The rows are grouped in 4 different ways at once. Each group adds its own fixed numbers to the row, and there is some noise. The rows also spread widely along 13 directions, which tell nothing about the answers.
Some rows, each with its group in each grouping after it:
[ 44.8 -18.3  19.5  21.3  19.4  22.3 -19.3 -11.5  -9.8   6.0   5.9   9.9
 -18.2  -7.3 -16.4   9.3   6.3  -6.9 -16.0  19.4  11.4  -8.3  17.8   6.9
 -22.4  -7.0  -3.0]
q_304 q_624 q_457 q_540
[ 19.2 -10.3 -36.5 -26.1  -0.6  23.9   0.9  29.6 -14.1  20.9   2.6  10.1
  -6.9  -1.7 -17.1  32.3 -12.1   0.0  21.8   5.0   1.6 -12.7  -9.5   8.1
   5.0  31.8 -20.5]
q_57 q_109 q_306 q_225
[ 42.3   3.3 -12.9  14.9  -7.0   9.2 -33.1  23.5  -7.3  12.1   3.6  27.2
   3.8 -29.0 -11.2  -1.6 -27.7  30.7   3.2   6.5   8.1  19.1   2.1 -26.2
   5.3   2.7  30.0]
q_363 q_109 q_873 q_297
[ 15.6   3.8  35.0  16.6  15.7  40.2  -4.0 -21.3 -17.9  -6.7 -25.2 -13.8
   8.8  13.9 -12.6 -10.8  -8.4   3.1 -31.3  33.9   8.5   0.3   6.2  -4.6
 -27.8  18.7  -3.3]
q_57 q_525 q_634 q_712
[  9.8  -1.4 -17.4  -6.4 -15.6  31.5  -6.7  33.6 -32.6  -4.9  12.4 -13.9
  34.2  38.1  -0.8   0.5 -27.9  11.8  17.1 -16.7   1.2  15.7  -6.5 -43.5
  -1.7  36.0  -5.8]
q_363 q_406 q_306 q_41
[-27.5 -26.7 -11.6  -8.5  11.2   6.2  18.1  32.8  28.5  -2.9 -16.5  34.8
  -9.2  -4.5   2.6  -5.0   6.9 -22.1 -37.8   5.3   0.8   1.3  -4.1  38.2
  -2.1   3.7 -54.3]
q_347 q_406 q_873 q_712
[ 26.3 -18.8  25.0  35.8  13.9  13.0  -0.9 -35.1   1.7  -0.5  -0.2  -3.4
  25.4  20.5 -21.7 -22.5  20.5   0.4 -23.7  -1.3   8.6   9.9   5.2   4.7
 -27.2 -14.1 -23.7]
q_347 q_624 q_552 q_297
[  6.9  11.0  -7.2  -0.7 -13.5  34.2 -13.7   0.9  13.0   2.0 -33.4  49.0
  -4.1 -14.9 -31.5 -27.2 -13.0  18.4 -19.9  20.8  36.4  19.0 -13.1  -3.3
 -38.1   0.4  13.1]
q_304 q_273 q_457 q_41
[ 19.2   3.1  19.7  16.4   2.8   7.6  -6.5  40.5   6.6 -17.2  -2.4  10.4
 -20.3 -23.6  15.1 -27.6 -19.1  27.4  -3.7  26.4 -19.9   4.0   9.7   1.8
  31.4  15.1  35.7]
q_363 q_525 q_552 q_225
[-19.3  25.3  15.2  -1.4  -7.4  41.5   1.9  11.1  15.1 -16.3 -13.5 -10.4
  -1.2 -27.9  -7.5 -36.8  -4.9  16.6   0.6  16.9   7.1  42.8  -2.6  -2.8
   1.4  27.6  27.0]
q_57 q_273 q_634 q_540
[ 19.2 -40.1 -10.5 -30.9  32.0  28.2  16.5 -12.5   7.2  23.7 -34.5  24.0
   1.4  18.9 -22.5  23.3   6.6 -14.8 -16.0  24.8   3.8 -23.1 -17.9  62.1
 -13.4  23.9 -25.6]
q_363 q_624 q_457 q_297
[ 20.0  -8.9 -22.7   5.7  -3.2  35.9  -4.8 -18.8  -5.4  33.0 -14.4  19.8
  32.9  -9.9 -48.3 -17.3  11.8   8.3   7.9  -1.6  17.5   0.0 -17.8  -8.0
 -20.4  -0.8 -26.7]
q_363 q_406 q_457 q_225
[  0.3 -20.3  -3.2   2.1  35.5   2.5  51.9 -35.6   9.1 -14.3 -12.4  -4.4
   9.5   1.0 -11.8   8.9  -1.4  34.0 -10.6 -18.0  24.5  41.1 -12.9  52.2
  -8.6   8.8  -8.2]
q_347 q_624 q_457 q_41
[ -6.0  -5.9  -5.2 -19.4  -7.1  36.3  29.9  29.3  13.8  -8.1  -9.5  -7.8
  -9.4  -1.8  -6.2 -17.9  17.9  -3.0  15.7   5.4 -25.4 -18.3 -17.9  33.5
  20.1  17.7 -22.0]
q_363 q_624 q_552 q_540
[ -2.0   0.4 -11.1  21.4  21.5 -17.9  23.7   7.2  17.0 -24.5   0.1  -3.1
  20.7 -32.7   8.3 -12.2 -28.9  59.2 -17.5 -18.1  12.8  63.5  -2.0  22.9
  24.4  10.3  26.7]
q_363 q_109 q_457 q_225
[ -9.6  -5.4   7.9  -4.5 -17.4   3.8  -4.4  22.3   0.4 -13.9  15.3  -2.1
  28.3  29.0  12.6  -6.1  -3.0  -1.3 -14.4  -5.8   2.2  20.8  -2.3 -11.5
  -5.0  22.3 -47.0]
q_304 q_406 q_873 q_225
[ 21.6 -19.4 -30.1   7.0  18.4   6.7 -15.5  27.3  -3.7   1.6  -4.3 -14.6
  40.3  -9.7  -3.5 -10.1 -18.8  23.5  -9.1  -0.8 -18.9   2.5 -21.0   3.4
  27.7  17.6  18.1]
q_304 q_624 q_634 q_225
[ 19.6  -4.3  13.3   4.0  28.2  27.2  12.6 -14.1  18.3 -12.2 -22.3 -36.5
   0.9  10.7 -25.6 -24.3   0.8  36.5  14.0  17.5 -19.4   5.8  -3.3  50.0
  28.1   4.8  38.0]
q_57 q_406 q_306 q_712
[ 64.1 -13.0  11.9  29.5   8.9  -3.9 -23.6 -53.5 -20.2  21.9  19.3  -7.9
  30.2  -1.9 -11.6  -0.5   3.4  21.7  -7.5   4.6   8.3  -4.2  -5.8  -7.3
 -10.8 -10.0 -14.7]
q_347 q_624 q_873 q_41
[ 21.7   1.3  13.5 -26.7 -10.9  14.4  27.6  -9.7  -5.2   8.4  -1.3   0.1
 -18.7  -3.3   2.9  -4.1  24.1  -2.8  17.3  29.1 -20.0 -44.2 -24.6  37.8
  13.5  10.2 -53.3]
q_363 q_624 q_873 q_540
[ 22.7  -3.7  40.5  30.4  32.4  -2.8  12.9  -1.1 -11.8 -15.9  17.3  -8.3
 -22.0 -22.0  20.0   3.7 -10.1  13.5 -16.4  24.8   3.2  18.4  27.1   8.3
  14.1  12.8  10.1]
q_347 q_109 q_457 q_712
[ 31.8   6.9   3.9  14.6   7.4  10.5  -2.5  -6.3 -28.4 -10.1  -3.4 -20.6
  16.8   9.8   4.6  -8.4 -46.1  42.2 -23.7  21.3  -2.2  -6.2  -4.8  -4.0
   4.1  -0.9   2.7]
q_57 q_406 q_457 q_712
[ -4.9 -12.5  13.6 -13.7  23.9   1.2  14.3  41.3  20.4  -3.7 -18.0  36.0
 -21.5 -36.1   4.8 -16.5   3.0   9.5  16.4  25.8  -4.9  23.4  -5.3  19.8
  34.8  44.5  32.6]
q_363 q_525 q_634 q_225
[ 35.3   0.8  -5.4  33.0 -18.3   4.8 -30.0  13.7  -3.2 -12.9  19.6   5.7
  34.0  21.6 -21.7 -26.2 -19.5  44.4   3.2 -28.0   9.5  34.2   8.9 -36.3
  -8.9 -14.9  24.7]
q_363 q_406 q_552 q_225
[ 36.5   1.9 -39.0   3.9 -27.3  19.5 -13.3 -16.0 -17.5  33.3   2.4  10.1
  42.8 -14.1 -29.2 -15.5   4.7  13.2   6.0  -4.5   0.6 -25.8 -37.5 -25.2
 -13.9  -8.8 -49.2]
q_347 q_624 q_873 q_225
[ 47.6 -45.4 -33.3   6.0  32.4 -10.7   3.0  11.4   2.7  -3.0  24.1  -6.5
   8.7  20.1  -9.1  23.2 -16.3  24.2 -13.1 -25.7 -12.1 -14.8   2.3  38.8
  14.6 -18.4  -1.6]
q_347 q_624 q_457 q_712
[ 13.3 -13.4  26.8   3.1   4.7  -3.3 -14.6   6.6  -7.1   9.6   7.1  18.6
   1.1 -18.8  19.8  -1.6   7.2 -19.4 -18.8  32.8   7.2   7.0  -1.4  -4.2
   4.0  30.5 -24.3]
q_304 q_624 q_552 q_297
[ 37.7 -13.9  14.3  17.3   7.6 -21.1   1.2  -9.8 -17.5  -3.9  57.6  -6.1
 -13.5  -0.4   8.8  18.5  -2.8  17.7  -0.6 -11.4  12.1   6.4  20.0   3.1
   1.6 -13.1 -25.7]
q_347 q_273 q_634 q_712
[ 12.9 -22.8 -11.9   7.7  18.6  13.9  -7.8  27.5   1.8 -21.9  20.3 -12.8
   3.0  35.9  -2.5  15.2 -30.1  16.3 -18.5 -24.7   6.7  31.2  18.0   8.4
 -12.1   2.7   8.9]
q_57 q_273 q_306 q_540
[ 18.4   4.6  15.4  17.8  11.7  10.1  -4.7  22.9  20.1 -46.6 -16.5 -24.4
  -5.6  13.0   2.3 -25.6 -35.6  52.7 -22.2  12.0 -18.3  15.7  10.9  31.6
  17.6  -7.6  51.3]
q_304 q_525 q_634 q_297
[ 27.5 -22.2  12.1  12.6   8.9 -29.4 -16.7  13.6   7.0  -2.5  11.0  33.9
 -10.3  -7.2  22.5  -3.0  -2.1  -5.4 -38.3  18.8   5.3  -9.8   1.1  21.1
   3.4  -2.7 -24.8]
q_304 q_624 q_552 q_41
[ 46.1  -8.3   8.2  11.9  19.8  16.9  -0.1 -16.8  -4.8   4.8  12.4 -38.4
  -2.3   2.0 -15.1   5.9   3.9  22.5  26.3  12.0 -20.1 -10.0   7.6  27.4
  25.0   6.4  18.2]
q_347 q_109 q_306 q_540
[ 11.4  -1.1 -18.6  -2.6 -11.7  -8.5   5.6  -7.2  16.9 -17.2  29.0 -49.0
  18.9  -1.5  12.6  19.7 -12.3  36.9 -25.3 -18.9  -6.3  14.3  -0.9  50.5
  22.5  -2.8 -39.4]
q_304 q_109 q_873 q_712
[ 12.7 -17.6  -5.9   8.9  15.3  -0.7  -8.5  28.3  -0.7 -10.8 -12.1  28.5
   7.1  -8.8  15.0   6.7 -36.5  17.3 -38.2   4.3  10.4  30.9  -1.2   2.6
  -5.8  13.3  10.1]
q_363 q_624 q_873 q_297
[ 58.7  -7.8  -1.3  17.3   2.2  -4.0  -7.9 -18.8 -11.0   8.2  24.1 -16.6
  12.9  -1.0  -3.6  -8.1  -2.6  24.9  -6.8   7.7 -18.7 -34.9  -4.9  18.4
  15.0 -16.6 -19.6]
q_363 q_624 q_457 q_225
[ -3.1 -10.7  -4.1 -10.1  -0.2  37.5  11.0  20.0   1.1  10.4   1.9   6.7
  -9.1  -3.1 -26.7 -10.6  28.3 -17.7  29.8  -0.9   1.4  -5.9  -3.2   4.0
   2.6  12.2 -28.0]
q_304 q_406 q_634 q_41
[ -7.0  -8.8  23.8  36.0  26.7 -13.3  25.0 -16.7   7.8 -18.9  -2.6  -4.5
  40.0  -6.9  -0.3 -45.6   3.0  42.4 -12.7  -9.4  17.3  59.5 -16.0  -1.6
   7.7   8.5   5.2]
q_304 q_273 q_552 q_225

New rows. What belongs after each?
[  2.2 -23.1  -8.5  -5.4  26.6  26.0  29.3  15.5  35.2 -34.9  -5.1 -39.8
   8.1  37.7  -6.9 -12.3  -0.6  22.8  -5.9 -19.0 -29.6   8.3   1.3  64.6
  22.7   8.3  18.8]
q_347 q_624 q_457 q_41
[ 29.7 -12.1  -8.5  -5.1   6.6 -25.9  -0.2 -24.7  10.5  -2.6  28.4 -12.6
  23.5 -14.8   8.4  17.3 -17.3  45.1  -0.7 -11.3  16.6  46.3  -4.9  27.6
  15.6  18.1  10.3]
q_347 q_624 q_457 q_297
[ 52.0  -9.4  19.8   6.4  10.1  26.5  -3.3 -18.0  20.5  -7.4  -8.3   6.3
 -47.4   3.1 -25.8   9.8   5.3  22.4  -7.2  21.5  -5.4 -18.5  20.5  67.3
 -10.4 -30.0  17.3]
q_363 q_624 q_873 q_297
[ 28.6 -30.6   5.9  -2.9  28.2 -23.1  -6.0 -17.7  -6.2  24.7  31.9  -4.2
  25.5 -23.4   8.7  16.8   7.2   8.7  19.0  -2.5  10.6  28.7  -2.1   1.5
  29.6  44.3  -3.9]
q_347 q_525 q_634 q_41
[ 18.6 -28.7  -6.2 -15.4  24.9 -36.8  -1.6  25.0  51.2 -31.7 -11.4  23.6
  11.5  25.0   4.1 -14.1 -26.4  51.6 -18.5  -3.1  -4.3  34.2  -6.1  50.3
  30.8  17.7  55.3]
q_347 q_525 q_457 q_712
[ 14.0 -13.6  18.0  49.6  37.8  -6.3  28.2 -17.9   4.1 -13.9  -8.0   7.8
  -2.3 -27.9 -12.1 -32.1   7.0  25.8 -30.7  -6.9  10.1  11.4   5.2  19.9
   0.9 -33.3 -13.9]
q_363 q_525 q_634 q_712
[  5.4  -3.1  -6.6  -1.1 -32.9  -6.2   8.6  15.8  18.3  -8.0  35.7  28.2
 -15.1  14.1 -12.6 -12.1  20.0   3.5  17.5 -30.7  14.5   7.2   6.7   3.6
 -11.7 -19.7 -48.4]
q_347 q_406 q_552 q_41
[ -8.1  -7.6  31.7   8.9   9.2  -3.3  -8.7  28.1   0.9 -17.2  19.4  -2.8
  11.5  15.1  30.9  -2.9  -3.0 -20.3 -23.7  12.4  -2.7  27.5  20.8 -11.4
   5.0  39.8 -19.0]
q_347 q_109 q_634 q_297
[ 41.2 -14.1  13.1  -0.8   1.0 -36.4 -11.6   2.1  -3.9 -19.6  32.9  -5.7
  12.6  31.8  29.2  13.7 -27.7  38.9 -13.1  -5.0   1.2  10.1   1.4   9.9
  13.2   9.1 -12.0]
q_304 q_525 q_873 q_41
[ 19.9  -8.1  -8.8 -26.0 -14.0 -15.7   1.0   4.4  13.2   0.7  20.6  -3.3
  -6.7  -7.9  19.4  22.2 -14.9  27.1  -1.9  14.6  -6.3  -1.9  -5.8  44.5
  24.7  28.2 -20.4]
q_347 q_525 q_552 q_225
[ 19.1 -21.4  -6.4  21.3  29.3  25.6   9.6   0.2  -0.2   8.4 -25.6   3.8
  -6.5 -15.3 -18.4  -5.1 -13.0  22.1 -20.2  19.5  -7.6 -12.9   0.4  43.0
   6.9 -14.0  -0.5]
q_363 q_406 q_552 q_225
[ 14.6 -14.0 -27.3   9.6  -6.3  35.1 -13.2  21.9  11.5  13.0   8.9  -8.6
  18.7   3.2 -36.5 -19.8   8.2   5.4  12.3 -17.4 -10.0  -2.9  -1.6  -1.3
   5.2  -8.3 -13.0]
q_57 q_406 q_552 q_225
[ 18.8  25.2  37.7   6.9 -22.1  17.3  -0.6 -14.7  27.1 -38.6  -4.7 -16.4
 -33.2   4.7   8.4 -21.0  -4.0  30.6 -19.3  32.1  -9.3   2.9  13.1  49.8
  -0.8  -3.9  22.3]
q_347 q_624 q_552 q_41
[ 18.5  10.1  16.4  -0.9 -22.3  57.3 -26.4   7.9  -3.2   1.8 -23.9   8.1
  18.1  17.8 -28.6 -22.7  -1.6   0.9  -3.1  23.7   3.2   6.3  -3.7 -36.2
 -26.3  30.5  14.4]
q_347 q_525 q_873 q_712
[ 20.7  -3.0  20.6 -17.8  14.5   8.2  26.7 -31.1  13.5 -16.6  -9.9 -24.6
  -2.9  30.5 -12.4   0.0  11.8  28.6   5.2  16.9  -8.8  -5.0 -11.4  66.0
   4.0  11.6  -1.9]
q_57 q_624 q_634 q_225
[ 33.2  18.6  31.1  26.9 -14.7  -4.6  27.3 -22.6 -36.6 -13.1  38.5 -14.2
   3.2  10.8  10.9 -18.1  -4.6  38.9   6.5  -4.5   2.5  -6.2  -4.4 -18.4
  -8.0 -20.2 -49.6]
q_363 q_273 q_873 q_225
[ 24.2   9.4   7.3  20.7 -20.1  34.6 -38.9  35.1 -12.5 -11.2  -3.2   3.2
   5.9   1.1   6.2 -17.0 -32.0   4.2 -26.6  25.3  -8.7   3.1   9.2 -35.9
 -12.3  13.9  24.7]
q_347 q_624 q_552 q_297
[ 21.1  13.3 -16.2   0.3 -38.5   4.3 -18.0  -1.0  26.2  -3.5  19.2 -12.1
  19.2  -5.3 -12.8 -26.5  -5.0  39.1   9.7 -10.7  -7.8  12.6  -8.1   8.5
  13.5 -17.8  -9.4]
q_347 q_406 q_873 q_297
[ 24.8  -8.3  -0.4  13.0   0.1 -11.5 -15.6  -2.6  24.3 -15.0  22.1 -31.4
  25.2  -3.4  12.5 -13.6 -12.3  37.0 -15.0  -9.2 -18.4  20.8   2.8  21.4
  27.2   2.1   2.4]
q_347 q_525 q_873 q_540
[ 30.8 -15.0 -14.4 -42.1  -5.7  39.7 -14.4  21.6  -1.8   9.3  -2.2 -14.7
  16.3  47.0  -9.7  14.4 -21.2  15.2   9.0  22.5 -22.1 -23.9 -13.4  28.1
  11.4  42.9  13.4]
q_363 q_273 q_457 q_225
[ -0.5  34.7  29.9  16.0 -11.8  25.4  23.5 -19.8   9.1 -30.5 -15.1  -8.9
 -14.6 -15.0  -9.6 -30.7 -17.8  44.5  -9.2  12.5  20.8  39.0   6.6   5.8
 -18.9  -0.3  11.1]
q_57 q_525 q_457 q_297
[ 36.5   8.1   4.1   8.7  -1.1  15.9  -8.0 -25.1 -11.1  -1.2  18.4 -22.1
  10.1   1.7 -31.1   1.5 -14.6  52.0  33.0 -11.9  18.0  37.5   6.0  -4.9
  -4.8  -5.5  29.0]
q_57 q_406 q_634 q_297
[ 11.0  -6.6  -6.6  21.2  10.9   0.3   7.1  -4.6   1.7  -6.5 -21.4  18.3
  21.3   4.4  -6.1  -6.7 -22.2  24.8 -42.0  -2.0  17.5  20.3  -7.9  12.7
 -21.2 -11.6 -25.2]
q_363 q_109 q_873 q_297
[ 32.2   3.0 -14.1 -11.0  -4.8  11.0   6.8   1.9  -5.8   6.7 -19.4  -0.9
   8.4  -4.7  -6.4 -11.8 -28.3  45.1  10.4  26.5 -16.2 -22.2 -28.3  17.8
  20.1  11.2   7.8]
q_347 q_525 q_552 q_297
[ 10.0  24.6 -18.5   5.3 -32.0  37.9 -12.0  43.2 -12.9 -20.5  13.9 -23.5
   1.0 -23.3  17.3  -3.7 -46.9  25.9 -18.8   1.9  -9.4  13.7   6.4 -18.8
   7.0  13.3  11.0]
q_363 q_624 q_457 q_297
[ 17.6   7.8  24.7  11.1  -3.3   1.6 -24.1  -2.1  25.9 -13.0  -5.0   2.9
  -4.7 -13.4   6.7 -20.9  -8.2  20.1 -29.1  34.1  -5.6  11.8  12.6  23.8
   5.8  12.6  20.4]
q_347 q_525 q_634 q_225
[ 10.2  -2.9  13.8  22.3  19.4   8.2  14.1 -36.1  15.3   4.6 -18.6  -1.1
  25.9 -13.3 -25.9 -42.6  18.6  27.2  10.1   3.8  11.1  31.3 -14.4  17.9
  10.2   2.9   9.2]
q_363 q_406 q_306 q_41
[  7.9  -8.7  -6.7   9.6  21.4  32.6  39.2   8.8  20.8  -8.9 -21.4  -3.0
 -16.5  -2.4 -34.7 -19.0  16.4  23.5  18.0  -4.1 -17.4  -6.5  -4.8  43.1
   9.3 -15.7  -0.7]
q_347 q_109 q_873 q_225
[ 21.1 -18.5 -22.7   4.5   6.5   3.9  16.4  40.8 -15.2  -2.2  31.5 -15.4
  -1.4  -3.2  10.2   8.4 -18.0  12.9  15.8 -21.7 -19.6 -10.6   0.9  -1.0
  31.4   5.7 -28.0]
q_363 q_525 q_306 q_297
[  5.2  16.6  -9.9  30.5 -21.2  29.0   2.9 -16.2  14.2  -8.0 -12.6  15.9
  -0.2 -23.9 -28.3 -35.5  12.2   6.6 -34.7 -10.4  18.2  -1.3  -3.1  10.6
 -35.0 -39.5 -37.0]
q_363 q_624 q_634 q_41
[ 42.1  -7.7 -17.4  -4.5  -7.9  25.7 -24.4 -17.2 -19.6  39.4   4.2  17.4
  39.2  -3.4 -37.8   8.6  -0.9  10.4  22.0  -0.7  28.2  17.0 -10.9 -33.3
 -16.9  26.1  -1.9]
q_363 q_109 q_457 q_297
[ 12.8 -17.5 -34.8 -28.3   3.3   9.6   1.2   7.7  -0.1  14.3  10.7  -4.7
  -3.2 -30.6   1.3  43.6 -15.9  13.6  -1.7   3.7   2.2   7.9  -7.5  43.4
  14.6  30.7  -9.9]
q_347 q_624 q_634 q_225
[ 43.4 -15.2 -18.2  -4.3  21.2  11.5 -20.0  31.8 -17.0  10.1   7.8 -29.7
  23.9  -6.3  16.8  13.5 -39.0  33.6  10.3  14.2 -31.9  -7.8  -8.8   5.7
  53.3  39.4  37.0]
q_363 q_109 q_873 q_41
[  7.5   5.7   9.6  37.2  12.9  13.7  -1.1  17.8  19.8 -25.0 -16.8  14.9
 -10.5 -20.3 -14.0 -42.0  -8.2  19.8 -18.4  -0.1   6.0  33.9   8.1  -1.3
  -6.5 -16.3  33.2]
q_57 q_624 q_306 q_297
[ 48.6 -22.2   9.8  -0.1  28.1  -3.0   9.4  17.4  -6.2  -9.8  16.3   5.6
 -26.6   9.8  -6.5  16.1  -9.9  31.8  35.8  -2.6  -5.4  11.9   9.3  22.4
  21.8   8.4  45.1]
q_363 q_624 q_306 q_297
